The rows are grouped in 4 different ways at once. Each group adds its own fixed numbers to the row, and there is some noise. The rows also spread widely along 12 directions, which tell nothing about the answers.
Some rows, each with its group in each grouping after it:
[-20  12  -3  -4  -3  27  15 -18   6 -30 -21 -84  -1  11  20 -25  23  -1
 -56  -1  -4   0 -14   9  -1   6   8  -1   8   4  13] | (2) Muna Z793 sen
[  6  -1  34  28  14  -1 -34   7  16   6   4  17  -7  -3  27  24 -28  23
 -11 -32 -19  10  -4  14  -5 -24  15  36  -8 -45 -15] | (4) Les Z349 zurab
[-11  57 -30  57  20   7 -30  12  -1  26   6  12 -31  -3  32  15 -35 -60
  11  -4  -5 -18  39 -16   3  27  -7  24  14 -27  -7] | (4) nukop Z187 sen
[ 17   1 -26   5 -14  27 -41  -3  35 -38 -19 -11   9  18   2 -30 -13  66
 -25  -7  36  10  -3  16  -9  10  15   3  61  37 -46] | (3) nukop Z349 voba
[ 32   7  38 -33  27 -34  30   7  -9   8  13   4  -7 -23  -6  13  -4   7
   5  14 -50   6 -19  38 -15  17  -5   5  -4 -56  39] | (1) Les Z187 zurab
[-22 -15  21  41  12   5  25  40   9  -4 -21  -3 -22   3   2  11  -7  67
  -1 -22  24  27   3 -13  13 -44  20  13 -14  52  19] | (1) boma Z80 voba
[ 27  39  25  50  51   1  16 -27   6  26  30 -10 -47 -10  35 -21  -4 -66
  -4 -14 -20  15  49 -11   9   0 -10  13 -30 -76   4] | (0) gito Z80 fiz
[  9   6  14 -14  22 -28  18   9 -39  -8   4   1 -40  -6   2  26  -6  31
  28  37 -25   9 -20  24 -23  40 -16  -2  27  10  52] | (0) boma Z793 fiz
[-18 -17  -8   4 -31  -6  51  22  30 -34   3 -42 -28  17 -46 -18  10  -7
 -10   6  50   2 -24   6 -28 -24 -12 -54  17  13  14] | (3) Muna Z80 zurab
[-10   7 -14  58  -1  14 -10 -10  37 -10  -1 -41 -20  32  23 -47  20  20
 -29 -55  21  11  -4  -1   7  -6  36   7  -6  23 -56] | (2) gito Z80 zurab
[ 29 -16 -18  54  -8 -25 -38  -5  21  -4  -6  23 -28  21 -38   4 -35   9
  23 -19   6  17   0  -7 -18  49  21 -30  10  -2 -45] | (4) Muna Z793 zurab
[ 37  51   3  23  31  21 -13   0  22  20  -9 -48 -21 -28  11 -26 -19 -57
 -18  19 -21 -23  31  30   0  46  16 -16   0 -54  26] | (4) gito Z793 sen
[-49 -35  -1 -10 -17 -46  13 -13 -48 -18  18   0 -36  33   7  35  26  20
  13 -26 -22  12 -48 -15 -29  11   7  -7   2  26 -24] | (4) Les Z80 zurab
[-16 -14  33  18  20  22  -5 -43 -26 -23   3 -23 -40  12  39  27 -14  -2
   4  26  13  22   9  -7 -43 -10 -22  20  27 -25  28] | (4) Muna Z793 fiz
[-16 -34  26   9   0  -8 -45 -46  -7 -12  17   6 -36  -1  39   7  28  19
  -6 -53 -31   9 -23  -7 -25  -9  47   7 -24  -9 -42] | (4) Muna Z349 sen
[-21  -6 -15  42 -11 -14   3  35  -5   2 -11  25 -21  15 -28  44 -43 -15
  17 -12  26   2  20 -32  -5 -10  -8  -6   5 -16  -6] | (4) boma Z187 zurab
[ -1 -52  27  18 -19  -4 -38 -26  11 -27   9  23 -33  -5  -1  21   1  24
  33  -8  32  -4 -23   3 -54 -14  19 -10  25  -5  -2] | (1) Les Z793 sen
[-38 -32  39   6   5 -12  74   2 -13 -16  14 -50 -35  16  -8  18  14 -23
 -19  -2  13  24 -16  -7 -28 -53 -20 -18 -18 -33  40] | (4) boma Z80 zurab
[  7 -24  13  22 -12 -13 -19  55  16 -21 -31  15   4   5 -33  46 -64  74
   7  13  18  15 -32  32 -20  -2   2   6  37   7  23] | (4) boma Z793 zurab
[  0   0 -11  13 -23   6 -32  21  36 -25  -1  -6  -9   4   4 -12  -9  58
   4  -5  23 -11 -42  47 -29   7  16   3  50  35 -16] | (2) nukop Z349 zurab
[  4  21   9   4 -14  24 -32 -22  21  -5  10 -41 -28 -18  11  -5  -5 -46
   0  19   7 -44  -1  33 -51  18  10 -28  21 -73  17] | (3) boma Z187 zurab
[-23  41 -32  38   4  11 -20 -20  -2  -7  10  -2 -11  20  39  17 -23 -72
 -23 -17  13  -4  35 -33   3  -5 -34  40  30 -63 -28] | (0) nukop Z187 sen
[ 36   7 -32   3   8  29 -48 -32 -11 -19 -24  14  -6  10   6 -15 -22  25
   6   1  31  -4  47 -16  -9  47  19   2  62  -3 -52] | (0) boma Z187 zurab
[  8  14 -13  38 -23  24 -30  11  50 -12 -17 -36  -2  -4 -21  -2 -29 -53
 -32 -15  30 -23  14   3  -6  -3  11 -28   9 -66  -4] | (0) boma Z793 sen
[ 36  43  15  -3  22   6  -5  36  38  11  20  37 -27 -47   2 -28 -20 -30
  18 -11  11 -38  28  29  -9 -12   5 -11  14 -30  17] | (4) Muna Z793 zurab
[  7  67 -33  21  19  15 -20  26  -9  29 -12  18 -17 -36  13 -10 -18 -51
   4 -10 -11 -48  58 -25  26  38  15  -1  -3 -12   4] | (2) boma Z793 sen
[ 11  18  28 -52  19   4 -10  33 -19   8 -11  21  -2 -54  15  -1  14  43
  -6 -17 -41 -37  11   2  17   1  48   5 -20   3  13] | (3) Les Z793 zurab
[-34  -9   4  -6  -3  -4  25  16 -50 -13 -28 -37 -18  -6  -3  44 -11  12
   0  41  -8  -8 -12  -6 -11  17  -4  -1  12  15  58] | (2) gito Z793 sen
[-59  -6   0  28 -25  -9   6   2 -17   1  16  -7 -43   7  11  29  21 -40
  16 -28  12 -30  -4 -32 -20 -26   4  -8 -17 -11   2] | (2) Les Z187 zurab
[ 16 -40  35   5  19  28 -13 -65 -11 -26   7  -8 -21   0  29 -12   9  30
  -2   4  20  20  16  -8 -39 -14  11  14  24 -23 -18] | (2) nukop Z349 zurab
[-75  20  -6  14 -12  25 -10 -32 -17  -6  10 -71 -40  11  68 -13  64 -27
 -28 -52 -17 -34  -8 -19  -4 -11  37  11 -31   9 -21] | (2) gito Z187 fiz
[ 11   6  29   5  21 -62  32 -19  -3 -15  39 -18 -25  23   6   8   8 -10
 -21  -6 -50  38 -56  44 -21  16 -39   8   7 -56  23] | (0) boma Z793 voba
[ 41  49 -29  14   4  -8 -76  -9  29  10  12  35  -7 -15  11 -12 -36 -39
   6 -23 -21 -33  13  31 -19  58  17  -3  34 -59 -47] | (4) boma Z187 sen
[ 39 -32  15 -19  -1 -12  16 -25  17 -30  26   0 -32  -4 -30 -21   1  -4
  22  25  30   6 -12  34 -64   8 -13 -47  49 -25   0] | (4) nukop Z349 zurab
[ 10   1  34 -21  25  -5  -7   6 -48  15  -7   1 -32 -41  19  44 -19  33
  28  50 -46  -7  -4  26 -24  36  14  10   8 -19  56] | (0) nukop Z349 zurab

New rows, each followed by its group in each grouping:
[-40  10 -39  42 -27 -32 -10  19   9   2   9  15 -25  22 -16  23 -13 -52
  -4 -56  -2  -4  -4 -38   4   1   5 -18 -19  -8 -46] | (4) Muna Z80 sen
[-49 -19 -17  79 -31 -18 -33  30   0   3 -27 -17 -37  21 -11  59 -24  25
  25 -10   2   3 -37 -17 -16  26  28  -6  -7  34  12] | (1) boma Z793 sen
[ 43   5  -8   4  20 -40  25  14  19 -33   9  40   3  19 -27 -14 -30  26
  -7   2   9  36 -13  20   0   8 -44  16  49   2  -2] | (2) Muna Z793 sen
[-18  25  -9 -11 -23  -6 -74 -12  -6   4  39  50 -44 -39  35  17  -5 -57
  44 -24  -1 -75  -8  19 -59  12  19 -19  32 -41 -20] | (4) boma Z80 sen
[ -1 -33  31  13  -5  -7   2  24  28 -28 -17  23  23   7 -18  39 -42  48
 -28 -33  16  35  -9 -13   1 -60  -4  37  -1 -38  -3] | (1) Muna Z793 zurab
[-73  39 -29  86 -21 -33 -21   7   6  10  36  -5 -41  36  46  31  -5 -59
  -2 -49 -18  -7 -40 -10  -8  -3 -21  36  -7 -18 -23] | (2) nukop Z80 sen
[-36  13  -7 -39   7 -21  45  49 -31 -18  -3   6  -3   5   8  19   6  38
 -12 -17 -10  -2 -17   3   8 -21  -9  20  18  34  12] | (4) boma Z187 zurab
[ 21  71   2 -17  44  23   5  18  -2  21  -3 -26 -16 -35  47 -40  14   7
 -26  -9 -40 -21  25  28  28  30  27  20   1  -7  12] | (0) boma Z349 zurab
[ 22 -22   8  29   2 -53  38 -14  11 -14  18 -20 -24  35 -41   5 -10 -15
 -10  -9 -12  47 -31  12 -19  20 -22 -27  -3 -55  -9] | (0) boma Z80 zurab
[-37  -7 -33 -66 -48   3 -29  20 -41 -18 -35   4  17 -24 -20  34   6  18
  -6 -23 -16 -61  -3 -20  -7  23  46 -28   5   4 -25] | (2) boma Z187 zurab
[-22  57 -13  29  10 -11 -15  25  -7  19   9  -4 -38  -4  31  11  -6  -5
  10  -1 -30 -22  -6  18   0  30   3  14   7   8  20] | (3) boma Z187 voba
[-12   2  -8 -28   1   1 -10 -14 -41 -15  -6 -27 -37  -4  23  -2  27  60
  16  23 -21 -14 -26  18 -30  55  31 -13  32  52   9] | (3) boma Z349 zurab
[ 13 -24  20  34  11  14 -24 -45  15  -9 -23 -38   2  11   7 -12   9  20
 -41 -49 -19  31  15 -27   6   7  48   0 -35 -33 -41] | (1) boma Z793 voba
[-55  -6 -19 -39 -27 -15  36   5 -35 -34   2 -27 -11  21   3  25  17   8
  -6  -2   9  -9 -33  -9 -30   0 -15  -6  35  15   5] | (1) boma Z80 zurab
[ -7  43 -16  51 -11  12 -17  23  37  28 -18 -48 -10  -1  -2   4 -18 -47
 -16 -15 -15 -25  10   8   7  29  24  -9 -20 -50   2] | (1) Les Z187 zurab
[-79  14   3  21 -19  21 -25  -5 -15   5  -7 -77 -35   2  55  10  45 -17
 -32 -53 -34 -39 -22 -13  -8   0  61  -4 -42   3 -11] | (4) boma Z793 zurab
[ -3  26   4 -38  10 -31  17  34 -22   3  26  27 -41 -26  10  -7  29  34
  32   2 -27 -29 -25  26 -11  19  10  -7  16  43  21] | (3) Les Z349 zurab
[ 64   8  29 -12  16 -25  -9 -15  26   5  13  -2   0 -27 -18 -21 -13 -21
 -14   3 -42  -2 -13  50 -18  31  10 -23  -5 -78   5] | (2) Les Z80 sen
[-19  -3   3  41   7   6  22   1  -6 -17 -21 -44 -18  26   3   9  -4  19
 -22  -2   4  26   0 -15   4   2  -6   7  -4  10  14] | (2) boma Z793 fiz
[-56  -1 -12 -23  -3  -6   8  22 -55   8  -7   9 -37 -21  27  25  36  38
  29 -22 -23 -31   0 -36   0  10  46   6 -16  64   0] | (1) nukop Z187 zurab
[-13  15 -16   9  10 -38  27  26  10 -21  16  19 -18  29   0 -17   9  25
 -18 -50  -4  26 -17  -3  17 -12 -13  11  10  46 -27] | (4) Muna Z793 voba
[-42 -35  11  28 -27  34 -15 -22   2   6  -2 -22 -48 -23   4   3  39 -32
  14 -50  31 -37  34 -57 -27 -36  63 -43 -47 -16 -22] | (1) boma Z349 zurab
[  1   2  30 -53  32  32  26 -23 -36 -15 -21 -69 -18 -17  34 -17  27  40
 -25  35 -27   2   2  28 -18  19  29   1  11  13  38] | (4) Muna Z187 zurab
[-49 -38  20   1 -50   4 -46   8  -4 -14 -25 -31   1 -12  -8  64  -9   1
 -27 -40 -19 -26 -32 -14 -18 -21  49 -15 -36 -62  -5] | (0) boma Z793 zurab
[ -9  53 -26   7   0  20 -17  37  -1  21 -39 -30  -7 -26   3   9 -15  -6
 -10  -2 -35 -30  25  -9  26  53  38  -8 -24   6  18] | (1) Muna Z793 fiz
[-33  -8 -40  20 -23 -15 -38 -19 -39 -16 -21   0  -5  43   4  48 -18  12
  -8 -29 -13  12  -4 -42   0  42  12  15  16 -13 -55] | (0) boma Z187 zurab
[ 10  26   6  77   6   7 -19  28  58  27  -4 -23 -32 -11   3 -27   1 -22
  -8 -35  -2 -17   8  16  14  -4  41 -10 -37 -13   1] | (2) Les Z187 sen
[-29  46 -18 -34 -12  26 -11  40 -15  -2 -22 -17  13 -21  17  19 -16 -26
 -26  -6  -3 -52  22  -4  12   1   6   8  20 -19   7] | (4) Les Z793 zurab
[  1   1  55  12  25  12  -9 -25  12  10  22 -35 -31 -29  52 -16  29  14
 -16 -19 -44  -4 -20  37 -22 -16  36  18 -31 -36  15] | (2) nukop Z349 zurab
[-42   9   5  79 -16  23 -18  -9  17   6  13 -42 -60  11  33  -1   6 -31
  19 -10  34 -23  -6   4 -41 -11  14 -11   3  -4  10] | (2) boma Z80 zurab
[ -2 -26  35  -7  -5 -16   4  23  13 -20  13  -4 -27 -13  -2  22  -3  44
  12  11   5   2 -47  49 -38 -24   3   1  24 -10  36] | (0) nukop Z187 zurab
[ 49 -10  -2 -15  13 -44  16   7  23 -44  21  51  -5  16 -28 -22  -8  44
  -4 -29  12  35 -17  20  -4  -2 -27  -1  42  -4 -29] | (0) boma Z793 fiz
[ 18  16 -12 -56 -23  42 -36 -22  23 -12  -9 -12  13 -46  -4 -34  18 -46
 -20 -35  14 -70  40  -4 -23   5  50 -41   8 -69 -40] | (1) boma Z187 zurab
[ 20  31 -27 -44  16  -5  15 -33 -43  -9  -2 -28 -24  -4   8 -27  24  -3
  13  31 -22 -20   8   9 -25  93   6 -27  45  13   3] | (1) boma Z793 zurab
[-62  15 -21  61 -23 -14  -6  32  17  -1  -6 -40 -28  33  13  26 -10 -14
 -22 -35  -8   7 -35  -4   3  -5  10   4 -18  19  -7] | (4) Muna Z80 sen
[-26  41   3  35   9  41 -22 -34  -5  13  -1 -72 -30   1  62  -7   8 -54
 -30 -10 -14 -20  22  -1 -11  17  19  11  -7 -59  -1] | (0) boma Z80 zurab
[ -4  -5 -27  30 -22  12 -19  23  19 -15 -38 -21  -4  13 -38  10 -22  20
 -15 -15  18   2  15 -26  11  17  29 -28  -7   3 -26] | (3) boma Z187 fiz
[ 74  35  21  15  63  28  35  -6  23  13 -21 -49 -20 -21  -3 -69   3  16
 -22  25 -15  17  49  31  17  40  21 -19  -9 -10  31] | (2) boma Z187 fiz
[  3 -28  35  15 -20  23 -40 -39  31 -17   1 -41 -23 -10   0   4   0 -14
 -13  -5   6 -11 -11  16 -49 -12  34 -26  -9 -72  -2] | (3) Muna Z187 zurab
[ 30 -14  -2 -30 -20  -6 -22  32  11   7 -29  27  14 -49 -55  11 -16 -16
 -12 -34 -13 -32  30 -23  22   2  57 -52 -40 -48 -21] | (0) Les Z80 sen
[ 67 -11  19 -72  27  19  -6   0  -3 -15 -25  20  30 -45 -18 -17 -21  49
 -24   5 -18   2  36  13   3  12  31  -9  17 -32 -20] | (4) nukop Z349 zurab
[ 28  -2  37 -20   5 -31  19  19  48  -2  44 -13 -39 -37  -5 -47  46  16
   1 -29 -29 -16 -55  73 -27  -9  34 -36 -16 -12  13] | (0) nukop Z349 zurab
[-25  28  -1  49 -13  40 -22  38  37  11 -22 -28  -6 -11  17  17 -28  -3
 -17 -21  23 -22  18  -3   3 -27  23  17  -4 -24   9] | (1) boma Z349 zurab
[-22 -19  33  -8 -20   4 -24  42  -1  -4 -13  27   3 -35  -1  47 -32  35
   4 -20   2 -26 -16  10 -18 -47  25  11  -8 -30  19] | (2) boma Z80 zurab
[ 60  -1  15  -5   2  12  24  -2  41  -8  -4 -22   2 -19 -48 -38 -19 -41
 -13  20  30 -11  28  24 -21   2  -3 -51  15 -70  11] | (2) Les Z80 zurab
[  1 -30  25 -35 -15  28   1   3  -6 -22 -11   2 -18 -43 -22  11   0 -13
   8   5  44 -39  31 -14 -31 -36  18 -40  14 -40  26] | (0) boma Z793 zurab
[ 36  20  24   1  33   7   9  41   5  24 -18  41  -8 -50 -14  20 -43  19
  13   7 -16   6  50 -10  22  -6  10  12 -24 -26  36] | (1) Muna Z349 fiz
[-24 -16   4  -7 -17 -45  45  63   3 -14  18  31 -30  -6 -31  33  -5  43
  36   5  13   2 -49  21 -26 -23 -20  -6  24  39  38] | (1) nukop Z349 zurab
[ -4  -1  27 -10 -19 -16  25  29  53 -17  34 -13 -30 -16 -16 -28  33 -15
  -5 -30  17 -29 -35  39 -26 -48  12 -35  -5 -26  15] | (3) Les Z187 zurab
[-27 -44  24   2  -7 -14 -20  -1 -16 -13  -7   5 -14  -8   6  45  -2  25
  -5 -25 -22   7 -22 -12 -18 -21  32   6 -20 -15  -6] | (4) nukop Z187 sen
[ 13 -12  19 -40  -6  -8 -18  12   2   6  12  15 -30 -53 -14  -5  20   1
  25 -18 -24 -48  -4  22 -33  12  57 -48 -16 -15  -3] | (4) nukop Z187 zurab
[  3  -5   6 -18  25 -16  53  48 -28 -14 -10  31 -17   3  -7   0   1  70
   9  -1  20  23   9 -13  23 -23  -6  15  22  61  14] | (0) Les Z80 zurab
[ 29  23 -27 -44  -4   7 -35  23 -17  -1 -39  14  26 -37 -18  20 -35   6
 -20   0 -27 -27  29  -6  25  43  29  -4  14 -32 -15] | (0) gito Z349 sen
[-22   1 -14   2 -38   3 -15  12  -6  -5   9   5 -42 -15 -11  16   1 -27
  44  18  37 -55  -6   8 -49  11   2 -39  37   5  19] | (2) Les Z349 zurab
[-69  32 -58  14 -48 -19  11   8   8 -22  18 -48 -40  33  11  -1  37 -51
   0 -21  14 -33 -43   3 -27  22  -8 -23  28  34  -6] | (1) Muna Z187 sen
[-40 -15   3 -19 -14 -11  32   6  -6 -26  -8 -21  13  10   0  10  18   0
 -56 -50 -14  12 -13 -31  20 -46   7   9 -32 -11 -17] | (2) Muna Z80 sen
[ 20  51 -22 -39  18  14 -22  35  -2 -11 -27  -7  27 -19  28  -6 -24  48
 -37   9 -29 -10  -4  39  22  34  12  35  46  11  -3] | (0) nukop Z80 sen
[-31 -10   5  28  17 -19  26  -8 -34 -15   8  12 -19  27  24  36 -11  -8
 -17 -26   6  40  14 -49  15 -40 -28  45   0 -20 -13] | (0) gito Z80 sen
[ 23   2 -11 -18 -19 -20   3  13  38 -16   0 -14  -2 -14 -36 -35  12  -4
 -21 -26 -12 -15 -27  30  -6  18  29 -47  -6  -6 -17] | (2) Muna Z80 sen
[-32  15 -15 -30 -38  15 -14 -13  -4 -28  15 -30 -16  -5  10  14  -4 -48
  -1  24  24 -47 -18  15 -59   3 -18 -21  54 -45   6] | (3) nukop Z80 zurab
[-19  41 -14  43 -14  56 -44  18  26   7 -28 -64 -25  -8  32 -14  -2 -14
 -13   0  27 -47  17  11  -2  19  40  -7  19   4   9] | (0) Les Z793 zurab
[-41   0  13  40   2  15   6  14   3   5 -23 -46 -22   4  15   1  23  16
 -40 -54 -23   9  11 -48  35 -21  55   3 -71  14 -13] | (3) Muna Z793 zurab
[-29 -51  16  57 -16  -3  13  -8   1 -18   3  -8 -52  20 -12  13   8   6
  27   0  55  13 -10 -23 -35 -33   5 -24   6  29  13] | (2) Les Z80 sen
[-46  49  -6 -50 -17  -5 -16  -9 -16 -15  37  -4 -22 -23  54  13  24 -47
 -15 -13 -32 -51 -30  20 -28  -4 -15  15  22 -34  12] | (3) Muna Z349 sen
[-14  48  -1   1   2  37 -14  50  14   5 -10   4  -2 -35  24  10 -37  -5
  -6  10  21 -39  26   6   1 -26   1  22  24 -19  23] | (3) nukop Z80 zurab
[  9  12 -11  41  -2  33 -14 -19  36 -17  -5 -36 -19  20  10 -32  -9 -13
 -22 -16  43   8  22  -2  -8  -2  10  -6  26 -18 -31] | (0) Muna Z80 zurab
[-28  69 -44 -19  -7 -14  19   0 -11   3  33 -17 -36 -10  20 -29  35 -94
  -9 -22 -14 -51   9 -11  -6  28 -11 -29   7 -22 -11] | (3) boma Z80 sen
[-40  21  45 -24  14  -3  10  44 -26  22   5 -15 -32 -46  36  31  16   1
   4  -9 -49 -43 -18  20  -4 -21  31   8 -36  -9  59] | (4) Les Z793 zurab
[-10  -7   3  25  14  -6  -9 -18 -30  26 -14 -20 -26  -4   2  16   5 -28
 -10 -39 -45   0  36 -50  18  27  52 -12 -65 -40 -35] | (4) gito Z187 zurab
[-22  48  12 -50  30  34  -4 -10 -44  -5   5 -25 -25 -22  84 -25  39  42
  -4  14 -23 -34   3  21  -8  14  24  34  37  41  17] | (3) Les Z80 zurab
[-21 -14 -15  38 -16  14 -18  32   9 -22 -28  32   9  14 -14  50 -54   1
 -16 -27  53  10  33 -48  15 -53 -13  28  20 -31 -15] | (0) boma Z187 sen
[-35  24 -33 -12 -37  18  -4  30   2  -1 -20 -42 -18 -20 -21  11  -7 -59
  -7   5  13 -53   9  -4 -14  17  21 -55   2  -4  15] | (4) Muna Z80 sen
[-13   2 -53  50 -29 -40  -2  13  19 -20  12  20 -14  53 -33  21 -31 -24
   4 -28  29  19 -11 -22  -6  14 -34  -2  36 -18 -53] | (0) nukop Z187 zurab
[  4 -50   2  14  -5  -6 -22 -23 -29 -22 -31  -3  -5  23 -12  26 -13  83
   0  -4  -5  33 -15 -15 -16  29  29   5  12  21 -29] | (2) boma Z349 zurab
[-31 -11 -37  34 -47 -23 -23 -19  17 -14  -1 -33 -14  39 -27  15   7 -48
 -30 -60 -10  -1 -16 -32  -1  21  24 -31 -29 -48 -65] | (0) Muna Z187 zurab
[-42  -3  -3  45 -31 -35   7  44  38 -27  30  20 -33  27  -3  12  -4  16
  14 -39  39  -9 -61  24 -30 -45 -24   9  30  22   4] | (2) boma Z793 zurab
[-55  21 -30  -8 -33  21 -50  22 -14  -5 -18 -27 -12  -3  34  14   2  19
  -4 -28  -3 -48 -18   5 -12  20  51   0  17  33 -32] | (4) gito Z80 zurab
[ -3  -7 -12 -31 -30   8  11  20  -5 -22  -9  -4 -13 -18 -33  10 -13  -2
  17  32  39 -38  -3  17 -41   4  -8 -41  47  -6  29] | (2) boma Z349 zurab
[-10  -9  53 -32   8   3 -17  -1 -48  25 -11 -15 -24 -59  17  60  -8   0
   7  17 -63 -30   1   8 -20  10  41  -5 -41 -72  55] | (0) boma Z349 zurab
[ 20  51   2 -25  21  18   7  28  36 -17  13   2   6 -19  28 -43  -7  -7
 -32 -26  18 -24  15  35   6 -29 -10  24  40 -21  -7] | (4) gito Z793 zurab
[ 26 -34  10  27  -3 -13  14 -59  27 -20  16 -46 -35  27 -26 -39  32 -14
 -22 -25  -3  35  -8 -11 -24  18  22 -49 -25 -34 -42] | (3) Muna Z349 zurab
[ 17  20 -20  -1 -10  -4 -18  -4   2   4  22  17 -46 -26 -13 -16  -6 -40
  46  21  19 -43  15   6 -44  43   6 -49  34 -15  -7] | (3) nukop Z80 zurab
[ -5 -11  17  22 -15  -9  33  43  46   1   6  -2 -19 -18 -35  -3  -1 -14
  -3 -40  26  -9   0  -3  -7 -49  20 -33 -33 -29   9] | (1) boma Z80 zurab
[ 13 -17   4  64  35  -4 -13 -80 -24 -22   9 -25 -34  60  41   1  -7  20
 -10   3  -4  69   4 -25 -19  40 -21  43  35 -17 -40] | (0) nukop Z793 zurab
[ -1 -47  31 -25  15 -10  11 -16 -74  -1 -24   1 -22 -18  -9  60 -18  39
  20  37 -31  22   7 -28 -18  24  18  -5  -9 -18  25] | (0) nukop Z80 zurab
[ 15  -4 -21  -5  12 -22  -8 -31 -27 -20  -1   6   2  33   6   3 -19  16
 -14 -17 -15  32   2 -10  -6  40  -6  16  32 -17 -58] | (4) gito Z80 zurab
[-25  20 -28  41 -21 -11 -24  55  26 -17 -15  -2  -2  26   2  21 -33  40
 -16 -31  17   2 -31  12  15  -2   0  32  33  22 -18] | (0) gito Z793 zurab
[-34  -2   9   4  12  18   4  -2 -44  -2 -10  -5 -44 -10  33  18  20  20
  19  15  10 -15  20 -32  -6  -6  19   9   7  40  27] | (3) Les Z187 sen
